All groups share one centre, and each spreads out both ways along 8 directions, with some noise.
Some rows, each with its group after it:
[  2  -5 -11   5   9  -1  -8   3   4  -7  -1  -3   6  -2]
(4)
[ 6 13  2 13 -6  6 -6 -7 18  4 -6  0 -2 -9]
(5)
[  1 -28   5   3   2   8  -2  -1   8  -6  33  -3   6  10]
(5)
[  0  16   5  10  -2  -2  -1  -6   9   1 -15   4  -2  -8]
(4)
[  0   8 -23   4   0   1   7 -11 -13 -14  -9   6   2  14]
(4)
[-4  2 -6  1  3  7  0 -5  4  9  1 -9 -1  3]
(3)
[  2   7  10 -11 -19   6  13 -14  -1  13  -8   7  -4   0]
(0)
[  0   4   8  10 -14   6   5   2  -7   2   1   2  -8   0]
(5)
[ 12 -13   8  16  -1  13 -10  -6  19 -34   7  18  21 -34]
(2)
[  3  12  13   4  17   9 -10 -13  17   3  -8  10  18 -18]
(3)
[ 16  26   9 -19 -15 -16  -4   2  15  15   8   1  13 -19]
(1)
[-3 -6  0  9 -2 -1 -1 -2  6  5  3  4  3 -1]
(6)
[-16  -2   1 -26   7 -11   9 -15   7  18 -21   2   1   3]
(5)
[ -2  -7 -15  -4 -10  11   9 -19  -2  14  -7  -1  -2   6]
(3)
[  1  -3 -14  -1  -2   9   6 -12   5   9 -11  -2  -1  -5]
(0)
[  2  16  12  11 -10   1   5 -10  11  -2  -4   7  -4  -3]
(4)
[  4  -1  -8  16 -21   4  12 -19   1 -14   8  12  -7  18]
(4)
[ -4 -14 -24   8  -9  -7   0  -3   3  -3 -19  -1  -8   1]
(4)
[-14  -6 -23   3  -4  -8   8  -3   1   5 -24  -1   1 -12]
(3)
[  1 -20  13  -7  -3  22  -3   2  -4   5  10  -6  -5  -6]
(4)
[ -3 -11  -4  13  -8   9   0   1   1   6   6  -3  -8   6]
(5)
[  8  -1 -29  -8  12  16 -13  -6 -10  17   6 -21   1  18]
(5)
[ 1  7 -5  2  3 -7 -4  0  8  5 -4 -3  3  0]
(4)
[ -1   2  15  -2   0  24   8 -10 -13   3  10   1  -1  12]
(6)
[  5   1   0   8   2  12  -2 -15  15   6  -3   0  -2  -2]
(0)
[ -3   4  -6   4  -3  -4  10  -2   7 -33  -1  -2  14 -12]
(2)
[ -6  -5  -6  10  13 -13  -8   1  15  14  -3   0   5  -7]
(6)
[ -6  17   5   0  -3 -10   2   5   4   6 -11  -6  -3  -6]
(2)
[ -6  -3  -6 -15   8   8   4  -7 -11  24 -10  -9  -5   8]
(6)
[ -1  -9 -19  14  -6  16   1 -17   2   9 -10  -5 -10   9]
(1)
[-9 -3 -8  0  0 -8  5 -9  5  3 -1 -4  8  6]
(1)
[  4   4  -7   3  -4   0  -4   7   1   2  -1  -1   5 -10]
(1)
[  5  22  -3  -8 -40 -15   8   7  -9   7  23  -7   8   1]
(0)
[  2   1 -11   4  12  12  -2  -5  10   3 -14  -5   2 -12]
(0)
[  1 -13 -15   4  15   3 -13   7  -2  -1  10 -15   4   6]
(0)
[  3  -1   3   2   4   3  -5   9  -6 -10   0  -2   3  -7]
(1)
[ 1 -1  3  7 -2 -1 -9 -2 10  3  5 -3 -2  7]
(0)
[  4 -22  -6 -13  -3 -18   1  11   0 -16 -21  12  -4 -18]
(0)
[-10  11   8   1  11  11  -5 -11  -3  25 -10  -6  -7  13]
(3)
[  3   3  13  -3  -8  32  11 -18 -16   3  13   3  -3  15]
(6)
[  2   8  -6  11   6  -7  -3  -8  30  -8 -11   8  21 -35]
(3)
[ -3  -2   2   5  19 -16 -28   6   3   2 -34  16  -3 -12]
(3)
[ -5 -24  -4  11  14  22  -8 -15   8 -15  -3   6  21 -16]
(2)
[  4  12 -12 -10  -4   6   1 -16   5  14  -8   1   6  -2]
(4)
[  7  22  -3  -9  -2 -16   3   3  12   5  11 -21  -5  11]
(2)
[  8   4  12   9  23  21 -20  24 -17  -4   1  -6  -6  -5]
(1)
[  1  17  13 -10  11  13  -2   5 -11  -1 -22   1   3 -22]
(4)
[  5 -18 -16   1  -4  -1  -7   7  -3  -1   3  -5  -9   7]
(2)
[  8  -5   1 -10  -2  -5  -2  -1   9  -3  -2   5   6 -10]
(0)
[  6  -8  -2  -3 -10  13   2  -9   0  -5  10   3   4  -1]
(2)
[  4 -10  15  -2 -10  14  -6   1 -14  25  -3  11 -20   9]
(2)
[ 25  13   5   5  -4   4 -15  24   7 -13   7   2   6 -34]
(1)
[ -6  18   1  -6 -24 -16   9 -11  15  23 -24   5  -9 -10]
(1)
[-11   7 -16  -3  17 -14 -13  -5  13  34 -12 -13   3   3]
(3)
[ -5 -21  -3   7 -11  11   8   0 -14 -17 -12   5 -15   3]
(1)
[ -5  -4   1  -3  -4  -2  -5  -6   3  29 -15   5  -3  -7]
(2)
[ -5   6   9  -5  17 -14 -15  17   2  13   3 -12   3  -1]
(5)
[ -3   1  -5  -9  17  -4 -11  -1   5  14  -3  -5   7   0]
(3)
[-10  -6  -5 -23 -10 -24  11   0  -5   2  -4  -3   1   9]
(1)
[ 11  -2  -9  -9 -10   4   0  -7   1   2  12  -4   7   0]
(5)
[  4 -21  -1  25  24  32  -2 -19  24 -12   0   7   7 -17]
(6)
[ -7   1  17   4 -14  -7   6  13  -6  -9  -7   8  -6  -9]
(5)
[  0  14   5  -4   3   0 -12   6   1   1  -2 -13  -4   6]
(6)
[ 10  -2   3  -5   6  -5 -19   4  10  -1  -4   8   5  -6]
(3)
[ -4   1   1  -1   4  -3   5   0   3   7 -21   2  -2 -17]
(6)
[  7   1  -4  25  -3  10 -13   9   5 -12   7  -2  -3  -6]
(5)
[  2  -3  12 -17  17   4 -14   7  -2  15   8  -1  11  -8]
(2)
[  1 -11   0 -11   9  -5  -4   4  -1   0  -3   2   0  -2]
(0)
[ 12 -14  -5  -3  16  29  -8  -3  -1 -17  16  -8   4   3]
(6)
[-1  9 21 -1  1  1  4  8 -6 -2  8  5  4 -7]
(6)

New rows. What belongs after each?
[ -7 -16  -7   5  -9   2   0  -6   3  -8 -18  12   7 -22]
(2)
[ 10   5  10  -6 -18  -7 -13   3  -1  10 -10   8 -22  11]
(3)
[ 18   4  14  -3 -18  -5 -18   4   8  -1   5   9 -16   6]
(3)
[ 12   3 -11   5 -29   1  -6  -9  15 -12  -1  -2  -5   0]
(6)
[ 13  -8   1   7   2   3 -13   0  13   1  12   2   0  -4]
(2)
[-14  -1   9   4 -19  20   5 -30   3  38 -27  17 -14  -3]
(2)
[ 18  22 -20  -3 -13  -7  -8  17  -5 -16 -20  -2   2 -25]
(5)
[-1  3  0  3 -3 12  8 -7  5  2  5 -5  3 -4]
(3)
[ 12  -3  19 -10   4  18 -16  -6 -13  -3   7  12  -1  11]
(3)
[  0   0  12  -7   8  -1 -10  12   4  12   6  -9   1 -11]
(4)
[  0 -23  11   1  -9   2  -3  14   2   2   7  -6  -8  -7]
(4)
[ -1   2 -10 -22  11   5  -9  10  -9  16 -28 -10  10 -31]
(4)
[  5  -4  -3   6  15   0 -16   1  10 -16  -6  10  12 -17]
(3)
[  8  19   8   0 -16  12   2 -14   9  16  24  -5   7   5]
(0)
[ -4  -4   0   6  -6   5   7  -2  -3 -25  -6   7   9 -15]
(2)
[ -1  19   4  21 -14 -15   5  -2  12  -9 -10  11 -10   1]
(4)
[  7  23  18   2 -28  -3   1  -9  14  10  18   2   5  -2]
(0)
[-11 -38  -2  13 -11  -5   4  -5  14   9  19  -2  -6  12]
(5)
[ -1 -10 -10 -12 -11 -11   4  -8  17   5  -2   1   2  -7]
(5)
[-14  -6  12  12   8   1   7   2  -8   9  -7  10  -4  -2]
(6)
[ 10  16  10  -5 -13  -9   5  10  -1  -5   9  -5  -8   5]
(2)
[ -9 -24  14   2  24   5  -9   7 -12 -10 -12   6 -13  11]
(0)
[  2   9   3 -32   0 -12   7   4  -7 -12 -17   5   9 -17]
(5)
[ -1 -14  26 -13   0  -2  15 -24  30 -12   6  18  12 -14]
(5)
[ 12   1  -8   6   4  17 -10  -3   1   1  15  -8   4   4]
(5)
[  4  -6 -12  32  10  28 -18  -9   7  10  15 -13  -9  15]
(5)
[ -1  36  14 -22   7  10   4   0 -24  12 -21   1  11 -14]
(4)
[  0   6  22   5   1  16  -2 -12   7  -3   4  10  12 -17]
(2)
[ 12  10  -8 -25  -8 -12   3   9  -4  13  25 -18  -1  17]
(2)
[-2  7 23  3 -5  6 -3 -3 -2  4 15  3 -5 14]
(0)
[ -1 -27   6  -6  -1  26   1   1 -17   5  12  -8  -9   8]
(4)
[ -7 -18   7 -25  10 -23   2  14 -10   2  10  -4   6   2]
(5)
[ -6 -19  -8  -1  19   7  -8   0   1 -25   4   2  31 -21]
(2)
[ 10 -17   1  -3   4   5 -15   7  12   3   1  -6 -16   2]
(1)
[  9  11 -10 -14   3 -25  -6  21   4   7  13 -20   0  10]
(2)
[ -3  14  -7 -15 -10 -16   9  -5   9   7  -3  -7  12  -8]
(2)
[  1   9   5   2  -1 -10 -13  19  -5  20  13 -10  -1   2]
(5)
[-13 -14  -5   1  -6 -14   6  -8  11  -6 -14   1  -6   7]
(1)
[-10   0   1  21   6 -15 -12  -2  13  24  15  -1   2  14]
(6)
[ -8 -13  10   2  12  19  10  -6 -10   4  -3   9  -2  -3]
(6)
[  2   9  37 -24 -14   8   5   0   3  31  25  -8  -2   2]
(4)
[ 10   2   7 -16   7  -2  -7   4  -1 -14   8  10  24 -20]
(3)
[-19  -7  19  -1  -5   6  15 -26  11   3  -6   3 -12  22]
(1)
[ 13  14 -12  -4  -7   3  -1  -7  19  11  12 -11  16 -14]
(0)
[  3  -5 -18  -8   0   8  -1  -4  -6   5   0  -7   0   7]
(5)
[ 16   0 -16  -2  -6  14  10  -6   8 -15  -3  -1  13 -29]
(0)
[  5  -3   7 -20 -11 -16  -4  -7   8  13   7   6   0   9]
(0)
[  1 -11 -14  10  -5   1   2  -9  -3   0  20  -1  -5  31]
(4)
[  1   9 -15   2   1 -14   1   0  -3  -9  -9   4   4   3]
(4)
[-12 -10  28 -10  28  -5   3   0   8 -15  -6   6   8  -8]
(5)
[ -7  -3  -8   1   4  17   9  -9   0  13  20 -22  -1  15]
(3)
[ 18   8  18 -19  -9  -4 -16   1  -3   4   3  15  -4   4]
(3)
[  9   6   6 -14 -10  12  11 -23  12  -7  -8   8   7 -10]
(5)
[ 13  11   9  17  -1  -1 -24   2  21 -10  32 -10   5  14]
(6)
[  9  14   6   2 -12   9   8 -13   7  -5   7   8   4  -3]
(4)
[ -3   6  -8 -14   4  11   6 -27  10   8 -31   0  -1  -1]
(5)
[-24 -26  25 -20  13 -20  13 -12  17  -6 -11  10   5  -6]
(5)
[  7  -2   1  -1  -4   2  -7  15  -7  -4  -5   0  -9 -11]
(1)
[  2   8  14   1  -8  22   3 -18   9  17   0   0  -4  -3]
(4)
[  2   9   1  -5   4  -6  -7   6   2  18  -1 -10  -7   5]
(2)
[-5  7 -4  6 -4 -4  4 -4 13  8 -7 -6  0 -7]
(3)
[  1  -5  -2  12 -20  12   3  -3  -5   7   3   0 -10   5]
(5)
[ -1 -23 -13  -2  -7  -2  -7   6  16  14   0 -11  -3 -10]
(4)
[  1 -24  -7   7  -8  23   1  -9  -8  -4   3   5  -8   7]
(2)
[  2  -6 -18  -2   7 -13  -7   1  20 -18   4  -9  22 -14]
(2)
[  8 -14 -11  -4 -11   6  -1  -7   9   3   9  -3   3  -3]
(4)
[  5   2   4 -11  12  17  -6   5 -10  -4   3  -4   9 -10]
(4)
[  0   0   1   9  15  -4 -17  -5  13  -7 -29  18   8 -21]
(3)
[  3  -1  -4  -6 -19  -5  11 -13   0   7  25  -1  -2  28]
(4)
[  6   9  -3 -15  -1   1   0   3  -4   1  -6  -2  11 -10]
(4)
[  9   7  -5 -20   5 -11  -3  12  -4   3  24 -16   6  11]
(2)
[-3  4 12  1  3 -2 -3  4 -4  8 14  4  5  2]
(6)
[ -1   3 -15   2 -11   2  14  -7   4 -13  -2 -10   1   4]
(2)
[ -4   4   3  12   6  10  -9  -6  17   9 -13  -4  -5  -9]
(4)
[ 12  15 -10 -14  -8   3   3 -11   7  -7 -19   5   9 -16]
(5)
[ 10  19 -13  -4   0  13  -5 -16  10  17  -4  -8   2   1]
(5)
[ -8  12  12 -12  16 -15 -14  12  -7  13 -20   4   4  -8]
(3)
[-3 -2  4  3  3 -1 -6 -6 16 17  9 -6  0  3]
(5)
[ -1  -2 -13  -9   0   1   1   3 -12  -3 -22   0   5 -13]
(4)
[  1   0  27   2  -6  20   1  -4 -10  -2  -6  19   4 -19]
(2)
[  7  -1   6 -13   8   0   6   2   5  -2  -2   4  11 -26]
(6)
[ -1  -5 -18  18  10  -6  -9   3   9 -15  -9   1  -1   1]
(4)
[-13   2  22 -14  17  -2  13  11 -22  18   1   8   8  -8]
(6)
[  8   7   5   0 -13  -2  -3   8   6   6  12  -7 -14   9]
(3)
[ -5 -13 -28 -17  24 -17 -14  13   0  -1  11 -23  20   3]
(2)
[-14  21  25  26  16  -4 -13   3  11  22   0  -2  -7   9]
(6)
[ 12   8  18  -4  -7  22  -6   2  -2   7   0   2 -14  -5]
(1)
[  8  -3 -10  22  14  15 -12  -9  20 -19  -9   5   5 -13]
(4)
[ -6  -5  18 -12  -6   0  -4  12 -31  26 -13  14 -13  -2]
(2)
[  9   5  -3   3   7  16 -10  -6  12  -3  -8   2   9 -22]
(4)
[ -4  -1  16  -2 -22  -8   8   5  -1   6   7   5  -3  -3]
(5)
[ -2 -12   1 -15   7 -11   3 -11  18   1   6   0  10  -2]
(5)
[-1 -4  0 -3 11 -3 -6 -6 17 14  7 -8  4  3]
(5)
[  4  12 -23  22 -22  10  -7   7 -13   8 -16  -7 -15   0]
(5)
[11  7  2 -9  0 -1  1  6  2 -5 16 -9  2  5]
(2)
[-7 -9  1 -6  7  6 -5  0 -9  4 -5  1  4 -4]
(2)
[  0 -19 -20   9   3   8  -4 -14  14 -17  -3  -1  14 -10]
(2)
[  9   4 -13   2 -12   1  -6  10  -6  -9   0  -3  -1  -8]
(5)
[  1   4   8 -12   8   2   6  -7   6 -21 -20   9   5 -16]
(5)
[  7  18  -3  11  -3   7   3 -17  29  -1  11 -12  -4   6]
(2)
[-14  21  16  10 -19 -14   1  -3  -4  28   1   1  -9  17]
(6)
